There are 9 hidden switches. A switch that is on adds its own fixed numbers to the row, and there is some noise. The rows also spread widely along 12 directions, which tell nothing about the answers.
Known rows, each followed by its switches (1 for on, 0 for off):
[ 18 -27   8  31  -1  12  -9  11  -8 -11  18  -5 -25  -8   6 -16  17 -36
  -1   2   8   6 -15 -12 -21 -23  -1 -17  26 -20  -6  -7   2   0  13  22
  21 -14] => 1 1 0 0 1 0 0 0 0
[  9   8   3   7   2   3 -10 -21   5  10  -8  -9   5   7   4  -2   8  -5
 -13  16  -3   8  -2  13   1 -11  25  -5   2  18  12   9  -6 -10   2   6
 -12  -8] => 1 1 1 0 1 1 0 0 0
[-21  13 -12   3 -17 -12  22 -11 -24  -5 -28  13 -12  12  31  -6  -6  19
  -1 -10  19 -13  -8 -45 -10 -39  -1  -3  22  22 -10  13  32 -22  -4 -10
  10 -21] => 1 1 0 0 0 0 0 0 0
[-23  -5 -12  -5 -18   6  18  -5  25  -2 -18   9   6  25  10  -9  12  21
  18  13  23 -17   3  -4  -4   8  47  39  -4  19 -16  12 -15  -4   0   3
  14   5] => 1 1 1 0 0 0 0 0 0
[ 21  22  21  -6   2  -5 -10 -14   6  10   1 -14  12   7   4 -22   4 -17
 -26  12 -15  27  -4  31  -1  32  36   0  -9 -16  31   7 -15   4  14 -21
   7  -5] => 1 1 0 0 1 1 0 0 1
[ -8  -3  -8   0  -8  -3   4 -14  11   2   0   5  22  -4   1  -5  17  13
   6   0  19  -2   6  -4 -12   4  24  22   0  22 -16  12 -12  -5  15   5
  -4 -14] => 1 1 1 0 1 0 0 0 1
[ 19  15   5  23  15 -31 -18  -6   0  22  -8  -9 -10   7 -14  21 -24  -8
 -23  -4 -17 -17  -4  32  -2   8 -19  15   6 -11   2  12  -4   0   8  -8
 -18   7] => 1 0 0 0 1 1 0 1 0
[ 24  15  16  12  -1  -9  -3 -19  20  -4  -6  -3  -8  28  -1 -23  -1  -4
  -9  -1 -11 -18 -12  22  -3   6   0  16   2 -19   2   6   2  -2  11 -17
   7   8] => 1 1 1 0 1 0 0 1 1
[  9  15   6  12   4   3 -14   2   7   6 -12 -10  -8  17   5 -18 -12  -7
 -10  13  -3  -5 -16  16  -2   8  23   8  -7  -9   3   8  -7 -10   1  -4
   6  -1] => 1 1 0 0 1 1 0 1 0
[ 34  22   8   6   5   1 -16 -32  16   5  -5  -8   2  15   4 -13  10  -7
 -28  16 -27  16   6  35  11  -3  16 -25   5   0  48  11   7   5   1 -18
 -17   1] => 1 1 1 0 1 0 0 0 1
[  2  13  21  10  19  16 -21  -5 -23   3   5 -15  -3  -7 -14  15   3  -9
 -14  19  -9  28 -12  12   7   8  22  -6 -14   2  -2   3   2   5  -7  -1
  -6 -26] => 1 0 1 0 0 1 0 0 1
[ 11  12 -21   7   2 -21  -7   8  14  22 -13   4  21  15   4 -21 -27  17
  -2  -5  11 -18  12  29  -6  43  22  29 -15   1 -11  15 -16  -9  20  -3
 -15  10] => 0 1 0 0 1 0 0 0 1
[ 14  21  20  10   1  -8  -1  -3 -14  -3   4  -2   2   8 -19   9   4   0
   4  -7  16  -6 -18   0   6   4   2  27  -1  -4 -23  -4   7  16  21  -8
  -9 -21] => 1 1 1 0 0 0 1 1 1
[-11  -7  19   2  -8   3   5  -5 -10  -2  17   1   5 -13  -7   4  20 -12
   2   0  21  14 -10 -14 -14   6  25  24   0   5 -31   5 -10   8  12   9
  13 -21] => 1 1 1 1 0 1 0 1 1
[-13  14   3  -4   0 -17   6 -11  12   4  16  -2  -2 -12   6   9  26 -19
  -1  -1   1  -1  -7  -1 -15  -8  12  -6  34 -10  19  17 -13  -5  18 -26
  15 -23] => 1 1 1 0 0 0 1 1 1
[ 22   0  -4  16  12 -14 -16  -6  15   5   9   6   1   4  -6  -2   6  -5
  -9  -6  -9  -4   8  23  -1   7 -13  -1  10  -4  16  11   2  14   6  -4
 -19   7] => 1 1 1 0 0 1 0 0 0
[-11  18  -4  -8   1 -21   0 -11   3  11  -3   9  12   4  17  -9  -4   7
 -14  -2  -6   4   7   8  -8  22  17   2   6   0  16  27  -2  -5   7 -28
   3  -6] => 1 1 1 0 0 0 0 0 1
[ -7   7   1  17  -6   9   0  -2 -14   4 -17  -9 -14  10  10  -9 -10  -1
   3  10  19 -12 -18 -22 -11 -30  30   1   9  10 -27   7   0 -31  -1  15
  11 -22] => 1 1 0 1 1 1 1 0 1
[ -8  28 -12  -7 -16 -19  17  -6  -2  15 -21   1   2  11  20  -5  -6   6
  -5  -3  16 -12   1  -4  -7   7  23  14  16  13  17  15  -2 -19  13 -22
   3 -13] => 1 0 0 0 1 0 0 0 0
[ 27  20  15   2 -10 -14   6 -34   3  -1 -17   0  -7  31  16 -31  -7   5
 -27  -3 -21  -1   6  19  -1  -2  -8  -5   5 -12  29   4  16  -6   2 -22
   6  11] => 0 0 0 0 1 0 0 0 1
[ -5 -14  24   9   9   9 -14  -3  -1  -8  13  -4   4  -7 -28  -2   0  -6
   0   4  -1   1  -7   9 -13  24  10  32 -19 -14 -37   5 -18   7   5   5
  17  -4] => 1 0 1 1 1 0 0 0 1
[ -4  17   1  15   8   1 -17  -9 -31  12  -3  -2  -8 -14   2  19 -12 -10
 -19   7   4  16  -6 -10   0 -17  16 -19   9  15  -2  20  15  -7  -4  -4
 -14 -30] => 1 1 1 1 1 0 0 0 1
[ 15   7  17  31   4 -14  -9  10 -37  11  15   8 -38   2  -1  38  -6 -29
 -22  -2   4  21  -4   1   5 -10  -2 -16  32 -15  10   7  26  42   0  -5
  -9 -16] => 1 1 1 0 0 0 1 0 1
[-16  31 -21   3  -4   6 -11  44  12  10 -18  18 -14  28   5 -19 -33  16
  13   4  29 -20   2  15   1  56  49  32 -11  -7  15  28  -7  12 -15 -28
  11   5] => 1 0 0 1 1 1 1 0 0
[ -7  24  -8   7   0  -4 -13  23 -18  14 -10  16  -7   6   3  17 -18   7
 -13   3  22  23   5   7   9  32  34  12  -6  12  20  21  15  38 -12 -21
 -16 -10] => 1 1 0 0 1 1 0 0 0

New rows, each followed by its switches (1 for on, 0 for off):
[ 14   9   3   2  -6  -5  -6  -1  -3  11   0   1   9   6  16 -15   7  -2
 -15  11   3  24   8  14  -2  12  35  -9   4   2  26   8  -6   6   9   2
  -5  -9] => 1 1 0 0 0 1 1 0 1
[-27   0  14 -13  -5   3   3  -3   8 -12   1  14   1   5   3 -15   6  11
  -4   3  -3  12   5  -5 -15  29  21  20 -10 -13   4  19  -6  11 -17 -25
  37   2] => 1 0 0 1 0 1 0 0 1
[  4  -3   5  12   0   7 -12 -23  26   4  -9  -7  -4  10 -17  13   7  -1
  -6  22  -7 -11  -2  20   5 -15  23  16  -4  11  -5  11 -13   1  -6   8
  -7   8] => 1 1 1 1 1 0 0 1 0
[-20   3   4   5   9  13 -10 -17   9   3  -4 -16   2  -9 -10  18  18  -7
   3  20   5  -1 -19  -3  -4 -23  30   7   0  19 -16  10 -17 -18  -2   5
   0 -24] => 1 1 1 0 1 1 0 1 0
[-13  -4  -1   5  -2 -21  14 -31  11  -6   2  -1  -3 -13   0  21  28  -2
  -3  -7  -6 -12  -7 -21 -18 -45 -19  -2  32   3  -6  10   3 -14   9 -12
   9 -19] => 1 1 0 0 0 0 0 1 1
[ 17 -20  18  34   0  15 -24  10  -5  -9  12  10 -27  13  -8 -13  -9  -8
  -7   7   2  -2   0  13  -9   2  -1   7  -1 -18 -18   6   3  19  -8  25
   8   8] => 1 0 1 1 1 0 1 1 1
[-18  -5 -24  10   4   2 -11   7   3   8  -2   8   1 -14  -6  24   2  15
   4  13  10  -1  14  -1  -4  -9  23  -3  10  20   2  21  -9  -3  -8   8
 -12 -15] => 1 0 0 1 0 0 1 0 1
[  8  13   5  14  13   1  -8  -4   1  -8  -6  -1   2  13 -24   5   2  12
  11  -8  10 -17 -15   1   7   2  -7  28 -11   5 -23   0  13  12   3  -8
 -13 -10] => 1 1 1 0 0 1 0 0 0
[-14   2   5  13  10  13 -22   7  -1  -5   6   7 -22   0  -6  -5 -11  -9
  -4   5  -3  -3  -4   5  -7   7   0  -3   2 -12   2  19   7   7 -20 -15
  15  -1] => 0 0 1 1 1 0 0 1 0
[ -7   1   7   5   5  -1 -16  -5   4   4  11   0   4 -13  -6  -5   5  -9
  -6   0   2   0  -1   7 -16  10   3   8   3   2  -2  17 -13  -8   3  -2
   3  -9] => 1 0 1 1 1 1 0 1 0
[  0  22  -6  11   2   1 -17  13  -7  13  -9   5 -13  17  22 -28 -25  -7
  -8   5  11  -5  -4   6  -7  13  30 -10   8  -1  14  24   1 -15  -4  -8
   3  -6] => 1 1 1 1 1 1 1 0 0
[ 15 -19  25  17 -12 -33   2  -2 -15   9   8   9 -14  11   1  -5 -21 -21
 -20 -15   2  -2   7   9 -20  10 -14  23  15 -30 -17   3  -8  23  16   8
  19  21] => 0 1 0 1 1 0 1 0 0
[-12  10  -2   1 -10  -2  11   8 -24  20 -15  -9   5  10  27 -19 -17   0
  -1  10  25   8  -9  -8 -12  17  53  15  -8  10 -27   4 -10 -27  11  14
  13 -18] => 0 1 0 0 0 1 0 0 1
[ -6   5   4   6 -16  10   2  16 -19   0  -7  20 -22  14   9   5  -3   5
  -9   7  20  21   8  -8   4  15  28  11   1   7  16  12  21  34 -21  -5
   5  -1] => 1 0 0 1 0 1 0 0 0
[-12  11   2   3   0  21  -6   6  -7  -1  -8   6  -5  17   1 -18 -10  15
   4  10  13   3   1   2   2  24  32  16 -20   8 -13  12   6   1 -19  -2
   8  -4] => 0 0 1 1 0 1 0 0 1
[  0   2  -6   8  13  -6 -24   4   2   7  -7   8   9   6  -7  -5 -23  14
 -10   2  -3   5  10  23   1  29   8  14 -19  -2   0  17   0  17  -6 -10
 -10   9] => 0 1 0 0 1 0 0 0 0
[ -1 -19 -17   7 -17  -8   6   4 -15  15   7  10  20 -15  17 -13   7   0
   3  -3  34   3  12 -17 -19   1  23  10  10  28 -23   9 -12 -15  26  35
 -11 -14] => 1 1 1 1 0 0 0 0 0
[ 18 -18   7  17  -2   8 -17 -14  22  14  12  -8 -17   3  -1   5  12 -35
 -19  27 -13  13   9  34  -2  -8  31 -12  15  -6  21   8 -21  11  -1  18
   0  15] => 0 1 1 1 1 0 0 1 0
[ -7 -19  -8  10   0   4   1 -14  17   2  19 -13  10 -28  -5   0  31 -25
  11   5  13  -9  -6 -11 -26 -23  19  -2  24   8 -22   8 -30 -32  25  18
  10 -26] => 1 1 1 1 1 0 0 0 1
[ -5  -5  -4  15 -14 -18  17  13   4   8   5  16 -26  10   8   4  -1 -10
   0 -11  15 -14   6  -5 -19  13   6  22  25 -14  -4  15  -1  11   1  -5
  19   7] => 1 0 0 1 0 1 0 0 1
[ -9  14   4   8   2   4  -3 -25   9 -15 -20  -4 -11  12   0 -19  -7  14
  -2   1 -14 -29 -17 -13 -13 -30 -13   0   4  -4 -12  14  12 -37 -11 -17
  19 -10] => 1 0 0 1 1 0 0 1 1
[ -7  -5   2   9  12  -6 -18  -5   5   7   4   9   8  -7 -19  19  -4  10
 -11   2  -5  11  10  15  -1  14   5  17 -14   3 -11  16  -1  23 -10  -2
 -12   4] => 0 1 0 1 0 1 0 1 1
[ -3  -2  11  12 -15 -13  15 -28  -4  11  -3  -1 -16  12  16   7  13 -10
 -15   2   5   0   4   0 -14 -23   5   5  23  11  -7   7   1  -9   2  12
   5  -3] => 0 0 1 0 1 1 0 1 1
[ 17  11 -17  13   8  11 -13  21   6   3   9  -5  -2 -11 -11   5  16 -15
  10   7  16   4  -6   8   6   8  26  -6  11  -1  21   1   0  11  15  -7
 -15 -24] => 1 1 0 0 0 0 0 0 0
[ 23 -25  34 -10   0   9 -15 -48   4 -10  16 -21  40 -18 -13 -30  33  -5
 -15  19 -25  22   7  16 -11 -16   3  -7 -13   5  -1 -10 -34 -23  24  33
   4  -6] => 1 0 1 1 0 0 1 0 0
[ 54   4  -3  33  -2   0 -16   3  -5   4   3  -2 -24   7   1 -18  -4 -23
 -18  -2  -3  -4   3  17   1 -13 -16 -26  25 -11  34  -1  20   2  11   8
 -19   0] => 1 0 0 1 1 0 0 0 0
[  6  10  22  11   4   9  -7 -21   1  11 -10 -22 -12  21  -4  -7  -9  -7
  -6  24 -12 -11 -14  19   0 -12  25   5  -6  -5 -17   0 -15 -29  -4  14
   9   0] => 0 0 1 1 0 1 1 1 1
[-15 -20 -13  33  33  -4 -44  36   6  -1  17  15  -5 -18 -20  -2 -29   1
   8 -10   2 -17  -2   7 -24  23 -13   9  -6 -24 -33  28 -13   5  -9   5
   6   0] => 1 1 0 1 1 1 1 0 1
[-13  19  12   2  -5  15  -2 -12   0  -4 -25  -8 -21  24   9 -14  -9   1
  -6  20  -5  -7 -15  -5  -2 -20  30  -3   3  -1  11  12   0 -21 -21 -14
  27  -7] => 1 0 0 1 1 1 1 0 0
[-37  -8  11 -16  20 -26 -14 -35  -2  -3  -9   3  31 -15  -2   0 -14  26
 -18  -4 -34   4   5  -3 -20   0 -22   7 -18  -3 -17  24  -9 -16  -9 -24
  18   4] => 0 1 0 0 0 0 0 0 0
[ -4  -5  21  -5   7 -20  -7 -31   9  16   2 -14   9  -7 -14  18  -2  -8
 -24  14 -32   7   7  28 -10   8   8  15  -5 -13  -5  10 -29  -7   4  -5
  11  11] => 0 0 0 1 0 0 0 1 1
[  2 -21  25   8 -17 -10   1 -21 -14   8  -3   0   7  -1  -1  10  -2  -2
 -23  11   3  19   3   0 -14  -2  24  28 -10   6 -33   4 -14   8   9  28
   7   3] => 1 1 0 1 1 0 0 1 1
[  7 -31 -16   7  15 -17 -27 -26   9   5   6  11  38 -26 -12  -1   1  27
 -15  -6 -21   2  35  17 -13  -4 -35  -3  -9  20  -3  15  -9  -8   3  22
 -31  13] => 0 0 0 1 0 0 0 0 0
[ 11   7  -9  18   0   5  -4  22   4   2   9   1 -18   2  -3 -14  -4 -23
   7  -5  21  -8  -8   1  -9  15  19   3  15 -20   0   6   2   5  10 -12
  12 -11] => 0 1 0 1 1 0 0 0 1
[ 24  44  -4   4   8 -16  -9  16  -9   9   2  14  -3  12 -15  -4 -19   8
  -9 -23  10   3   8  22  14  51  -9  13  -4 -14  30  13  28  34   1 -47
 -22  -3] => 0 0 0 1 0 1 0 0 1
[  0  -1  -1  17  -4 -22  -1  -6  -6  16  -2   5 -12   4   0  15 -13 -13
 -12  -5   8 -12   1   2 -10  -4   4  15  18   3 -13  16  -2   3   8   2
  -3   3] => 1 1 1 1 1 0 0 0 0
[-16  -1  15  -5 -11   0  24 -10  25 -24  -3   6  -6  15 -18  -4  19   6
  20  -7  11 -23 -15 -18 -11   4  11  46   1 -19 -27   3  -5  12   2 -25
  41   0] => 1 1 0 1 0 0 0 0 1
[  2   5  -4  15  -3   0   2   7 -15  10   4   9 -14   7   7  -5  -6  -3
  -1  -6  19   0   6  -2  -6  11   9   5   8   5  -8  10  12   2  -3   5
  -3  -8] => 0 0 1 1 0 1 0 0 1
[  2 -35  16  19  -3  17 -17 -13   2   2  -3  -3 -21  11  12 -14  -6 -14
 -22  27 -19  18  11  15 -14 -12  20 -10  -2  -6   1   7 -13  -2 -24  32
  22  21] => 0 0 0 1 1 1 0 0 0
[-26   4  -6  -3   4  -6  -2  -6   8   5  -5   5  -1  -4  -5  21   8  11
  -1   4   1   0   5   3  -5   2   7  14   3  10   4  15  -4   7 -13 -14
   2  -5] => 0 0 0 0 0 1 0 1 0
[  7 -14  -5   5 -11 -13   2 -20   1  20  10   6   3  -4  19  -3   9  -9
 -21   7  -5  14  29  15 -13   0  13 -12  20  10  17  15 -10  -4   7  15
  -6   6] => 0 0 1 1 0 0 0 0 1
[-13 -12  -1   2 -10 -30   1 -18 -21  20  -3  14  12 -14  21  12 -11   6
 -30   0  -4  21  20  -6 -17  -1   9  -1  10  14  -5  25  -3  -1   4   8
  -2  -1] => 1 1 0 1 0 0 0 0 1
[ 27  25  17  -7  -6  -8   1 -23   5   3   9 -19  22  -3  -1 -42  10 -15
  -7  -6   0 -11 -13  13 -13  15   5   8   2 -11   2   1 -16 -37  40 -12
   5 -19] => 1 0 1 1 1 0 0 1 1
[  3   3   9  12  13  -3 -21  -3  -1   3   7   2   1  -5 -15   3  -4 -11
  -8  -3   1   2  -3  10  -6  13  -1  11  -3  -2  -5  14  -2  12   1  -7
  -5  -3] => 1 1 1 1 1 1 0 0 0
[ 41  16   8  36   0 -17 -12  -5 -15  15 -21  -1 -30  36   8   0 -34  -4
 -27   6 -10  -9  -4  23  10 -14   0  -7  11 -12   8   5  20   8   0   7
 -17   9] => 1 1 0 0 1 0 1 0 1
[-12  27  -6   6  18  13 -13  -1  13  -7 -14  -2 -14  16  -5  -5  -2  11
   9   7  -7 -20 -15   3   5   0   5  -1  -1   0  12  16  13 -13 -20 -32
   5 -12] => 1 0 1 0 0 1 0 0 0
[  8  10  16   4   4 -15  -6 -12  -4   7   5 -11   4  -2  -7   3   5 -18
  -7   1   1  -2 -10  10  -6  -1   8   7  13  -8   1   5 -16  -3  22  -8
   3 -13] => 1 1 1 0 1 0 1 0 0
